The rows of a group lie close to one hidden flat surface of 10 dimensions, which may be shifted away from zero. Surfaces can cross.
Some rows, each with its group after it:
[ 27  19   2 -33  -8 -18  25  11   3 -20  17  18  22  -8  14  -4]  X
[  4 -21  -9  11  -6  13   7  -8  -2  13   3   0  12  -3 -31  15]  X
[ 11 -18  -6 -25  -4  -7   7 -10  -4   5  -7   8  -2   0  -8   1]  C
[ 23   8 -26 -15 -39  -4   5   9   4  -3  -2 -27  18  18 -27 -10]  C
[ -1  -5 -11  39 -12 -15  -4  -9   2 -20  37   5  22  19 -11  11]  X
[  8   8  -6   9 -11 -10  19   6  20 -12  -2   2  16  -4  -9  -4]  C
[ 17   1  11 -24   6   7 -10  11 -23  11  -5   1 -30  16   9  28]  W
[  9 -41 -15  -5 -26  13   6  -2 -29 -11  37  -9   9   7 -13   8]  C
[ 42  -9  21 -13   2 -17 -26  11   5 -32  48  25  -2  29 -15   4]  W
[ 14  -7  14   3  -3  18  -3   9  15   7 -19   9   4  19 -17   0]  W
[ 16   0 -11 -18  -4 -14 -26   4  -9   3  20  10  -5  14  13 -16]  D
[  5  -5 -11   4 -18 -12 -26  -6   3  31 -14  24  10  10  10 -50]  D
[-10  -4   5 -27  18   2  33   4  10   5 -18   8   0 -14  21  22]  C
[ 13  12  21   7 -28 -21  16   5 -35   1  -8  -8  -5 -19   1   6]  W
[ 13  -3 -24 -18  -6   2  -3  -3  -9   1 -13  12 -23  24  21  -8]  C
[ -3 -23 -10   7 -10  -6  40 -14   6 -29   7  31  17 -18  22 -28]  C
[-12   8  13   4  12  27 -25  -5   8   9 -18 -13   1  19 -10  -8]  X
[-17  -6   1  36 -17 -19  -9  -1  -2 -10  32   9  23  -1  20 -26]  D
[-17  22 -16  -2  23  -7  23  19  41  -4  20   8  31 -26  28   2]  C
[ 44   6  49   8 -16   4  29  45   8 -51   5   7 -10  44  -7  49]  W
[  6  12   5   2  21  -5 -11  14   4  -3  17   8 -22 -24   6   2]  D
[  4 -22 -23 -15   0 -19   1 -23 -17 -23  29  -3 -13 -12 -10  -6]  D
[ 11  -6  -9  46 -12 -10 -14 -11  -7   7  45  15  31 -14 -34   5]  X
[ 15 -18  -9 -35 -14  -6  -5  26  28  13 -16 -35  -5  14 -35   5]  X
[ 15 -22  -1 -26 -35  38  13  20  -3  24 -25  -3  29  40   1  -6]  W
[ 20  24 -35 -39 -11   3  -1  11  13  13 -23  -3   1  22  11 -14]  C
[ -9  22 -34  -9  -5 -27   5 -19  15 -39   8  -2   5  30  31 -23]  D
[  9   9   8   9 -16   4   7  11  11  16 -25   1  13   2 -12  -7]  W
[-32 -25 -54 -17  -9 -22   4 -49 -13   0 -11 -35 -10   7  -4  -7]  D
[ 10  26  -2  14  10  17 -44  48  57  15 -24 -14 -22  17 -13 -30]  X
[ -4 -21   9  10 -17   2  10  41 -12   5  28 -37  -8 -33  -9  21]  X
[ -5  11 -28 -13   5  -3  24 -20  -6 -47  15  -7  -6   9  17   8]  D
[ -5 -21 -25 -45  21  -4 -19   2  -5  16  26 -15 -13  13   7  30]  C
[ -9  -1  18  -1   4  18  18   1 -19  -4   9  -5  10 -22   3  12]  X
[ 14 -10  13 -29   0 -13  15 -10   3 -12 -12   5  -1  -6 -13  -3]  W
[ 34 -14   1 -13 -43  -1  55 -13 -10 -29 -14  26  29  13 -13  -5]  C
[  9 -12  -2  31   9  -6  18 -10   0 -59  27  49 -30 -18  28 -32]  D
[-10  -7 -17  41 -13   0   4   9  23 -19  13  -6   4  -7  -7 -22]  C
[-40  -9   4  23  17 -10   4   3  30 -43  18 -35   3  21   5  19]  X
[10 15 12 19 18 11 -3 23 14  9  7 10 -4 -6 -7 33]  W
[ 16  17 -15 -19 -16 -15   6   8  -4  -2   4 -13   7  17   3  11]  C
[-17  -6   0   6  13  -1   9  -8   9  -4 -17  -2 -13  -6   5   1]  W
[ -5  15   3 -25  19 -13  -6 -20  -4  -6   6   7   4 -15  10 -13]  X
[ -7   1  -4 -42 -11 -33 -28   0 -30  36   0 -36 -11  -4   5   2]  W
[ -6  -5  -9  23  -3   7  14 -12   2 -10 -11  25  -4  -7  19 -28]  D
[  3  35 -17  10  -3 -25  31   1  -9  15   4  12  12 -58  13   5]  W
[  2   5   8  12 -14  -9 -17   5  -9  -7  27 -11  15  11  -4  -2]  X
[ 20  17   3 -42  16   3  -1   1 -30   1  -9   6 -41 -24  16  -2]  D
[ -6   0 -17 -37  -1  -8   6 -14  -3  13 -30 -18  -8  -6  -4  -6]  D
[ -8  31  14 -22  -1 -13  19  -7 -31 -11   5 -19   5 -37  17  -1]  D
[  9  -1  -6 -36 -16 -55 -13 -17 -23 -13  14  -6 -15   2  14 -23]  W
[-12  -3  -3 -19  17   2  16 -17 -17   0  -6   1 -12 -26  14   3]  X

New rows, each followed by its group:
[  7   1   1  -6   3 -11  -3   1   0  -5   6   7  -8   3   4   2]  W
[ -5  19  33  16 -16   1   5  32  14 -17  14 -26  27  -7  -3  -5]  X
[-18  58 -33  29  14 -16 -15 -20  20  -9   1   7  13   1  27 -26]  D
[  6  26  25  -7  -9  -2  -3  22  34 -35   2 -17  32  45   0  -6]  X
[ -8  22 -17   2  18  20  23 -10   2 -15  -9   0 -10 -12  11  12]  D
[ 26  26  -1   5 -27 -11  11  11 -11 -12  -5  -4   0  29  -2  24]  C
[-20   6   0   8  -2  -9   0  -7 -48  -9  56 -32  12 -28   7  27]  D
[-17  41   3  12  -6  30  15  56 -10  18  29 -48  30 -26  18  41]  C
[-26  23  -8  32  -2 -25   4 -18  18  -5   6  -8  33 -31  -3 -24]  D
[-32 -19   2  14  14  12   8   6   9   3   8 -17   6  -8   4  20]  W
[ -1  -5  -3  -8 -11  -3   4  28   1 -19  14 -24 -16  22  17  12]  X
[-17  -2 -26  37  15 -10 -26  41  20   3  21 -18 -54 -23  18  -5]  X
[-13   7   9  28 -10   0 -27  17 -32  -1  34 -20 -12  -3  21  -2]  X
[ 13 -19  -9  -1   4   1 -21 -12 -19  31  -4  21 -24 -30 -13 -24]  D
[-12  -7 -22  14  22   2  -1   5  55   5 -40  16 -29  10   7 -18]  D
[  0 -37 -16  16  16  20  -3   2  33  -3  20  13   5  -5 -29  -2]  C
[ 17 -16 -10  -7  -6   9   3  -7 -10  -6  17  16   6  -1 -12  -6]  D
[-25  12   5   4  13 -51   5 -10  27 -10   5 -25   7 -58 -18 -19]  D
[-40  -5  15  19  -8 -22  12  -8 -39 -17   9 -13 -24 -30  53 -17]  D
[ -2  -6  22 -21   7   0   8  21 -13  -6   2  -8 -27 -14  22  10]  D
[-19  20  12  12   7  13  14  15   2  30 -29   2   0 -55  23 -25]  C
[ -7   2  17  -1  -9   2  -3  16  -3 -11  13 -26   9   5  -1   5]  X
[ -4  10 -15  -5  18   5  20 -11  20 -53   6  23  -4  56  44  14]  X
[  3 -12  18  -1 -12  -7  11  19   4  -8  23 -12  25   0  -9  16]  W
[-10  24  17  -1   7  -8 -20  15  12 -19  14 -19   3  11  16 -13]  X
[ 36 -10 -21 -20  13   0 -27  -9   7  22   2  28 -16 -13 -34 -20]  D
[-23  -8   6   7   6 -12  44   9  34 -19  17 -11  37 -37  -4  12]  C
[-19  16  23  11  -5   3   6  18  22  -2 -19 -31  13 -12  -7 -12]  X
[ -4 -86 -11  -3  21   6  16 -20 -36 -21  10   7 -89 -42 -11  13]  D
[ -2  39  73 -26   3  23 -20  31  22 -19  -4 -36  44  16 -11 -18]  X
[ 16  -1   8  -4  -2  11   4  13 -15  -4   7  11 -11  13  11  19]  W
[  9  30   6  30  16  28   9   6  -2  19 -52  21 -43   1  10  23]  W
[  0  20  -4  -2 -38   7  42  17 -23  23 -47 -15   1  -5  25  12]  W
[-12   4 -14   4  10   6   9 -12   7   5 -23   2 -12  -5   6  -5]  X
[ 12  -8   7  -2  -3   2   4 -10 -33   4  22  18   3 -24   1   2]  W
[ 33  31  34 -28  12  41 -13  45   1   1  12  15   2  -7  16 -11]  X
[-22  18  28  27  -7  -9 -71  -2  -8  24  14 -43  16  -1 -32 -30]  X
[-10  30  22  12  -5   4  20 -21  34 -48 -18   6  50  57   6  -5]  X
[  5  20  11   4 -23  -8   9  -6 -14 -13   8   4  26  12  12  -7]  X
[ 22  46   7 -26  14  13  -5   2 -50  -4  31   2  -6 -28  16  16]  D
[ 12  -4  11  35 -27  43  36  28   0   4 -15   3  20  -1 -13  16]  X
[ 14   7  13  -7   4 -29  -6  10  34  -4   7  13  13 -26 -17 -27]  D
[ -4   7 -48 -22  37  -2 -12 -21  12  12  -7 -23 -30 -16 -31  26]  D
[ 30  -3   0 -25  16 -31   0 -12  36  15   4  23  33 -10 -50  13]  C
[ 46  65 -21 -55  27   8 -31  -5 -17  16  -7  19 -26  -8   3  -5]  D
[  8   1  14  -3   6   9  -3  14  -3 -12  28   0  12  -3  -2   9]  X
[  4   6   9 -38  11 -16  22  -8  29  19 -54  -9   0 -53 -34 -20]  D
[ 18  -8   6 -27   6 -16 -42  31  -4  18  32  -3 -22  12   8   4]  D
[-13  -7  -7 -36  15 -13 -28   9 -23  29  28 -27 -12  -2  13  28]  W
[ 23  25  -9  -7  24  26   9  17  16 -32   2  30 -26  21  30   6]  D
[-10 -19   4  13   7   7  23   7 -11 -31   7  -1 -31  31  28  47]  C
[  2   4  -2  -7  -3 -11  27   2   5 -28 -16   5 -21  15  24   6]  W
[-17  56  16  26  17  16  16  -2 -34 -13  -3  14 -18 -45  52  -5]  D
[ 15  17 -16 -27  44  12  16  -2   3 -28   0   0 -49 -29  -9  27]  D
[-11  12  17  31   8 -23  -9  14  13 -17  13  21 -14 -23  37 -33]  D
[-10 -31   3 -10   3  -9  14  -2  25   1 -11 -23   7 -16 -37   6]  C
[  7 -21  -3 -16 -26  14  29   3 -14   1  -2 -10  21 -13 -15  -5]  C
[ -6  47   4  -4  10  -7  -2  15  -5 -15  25 -15  11  -1  29  14]  D
[ 14 -21 -20 -27  11  34  10  10  26  16   6  15  27  -9 -20  -3]  C
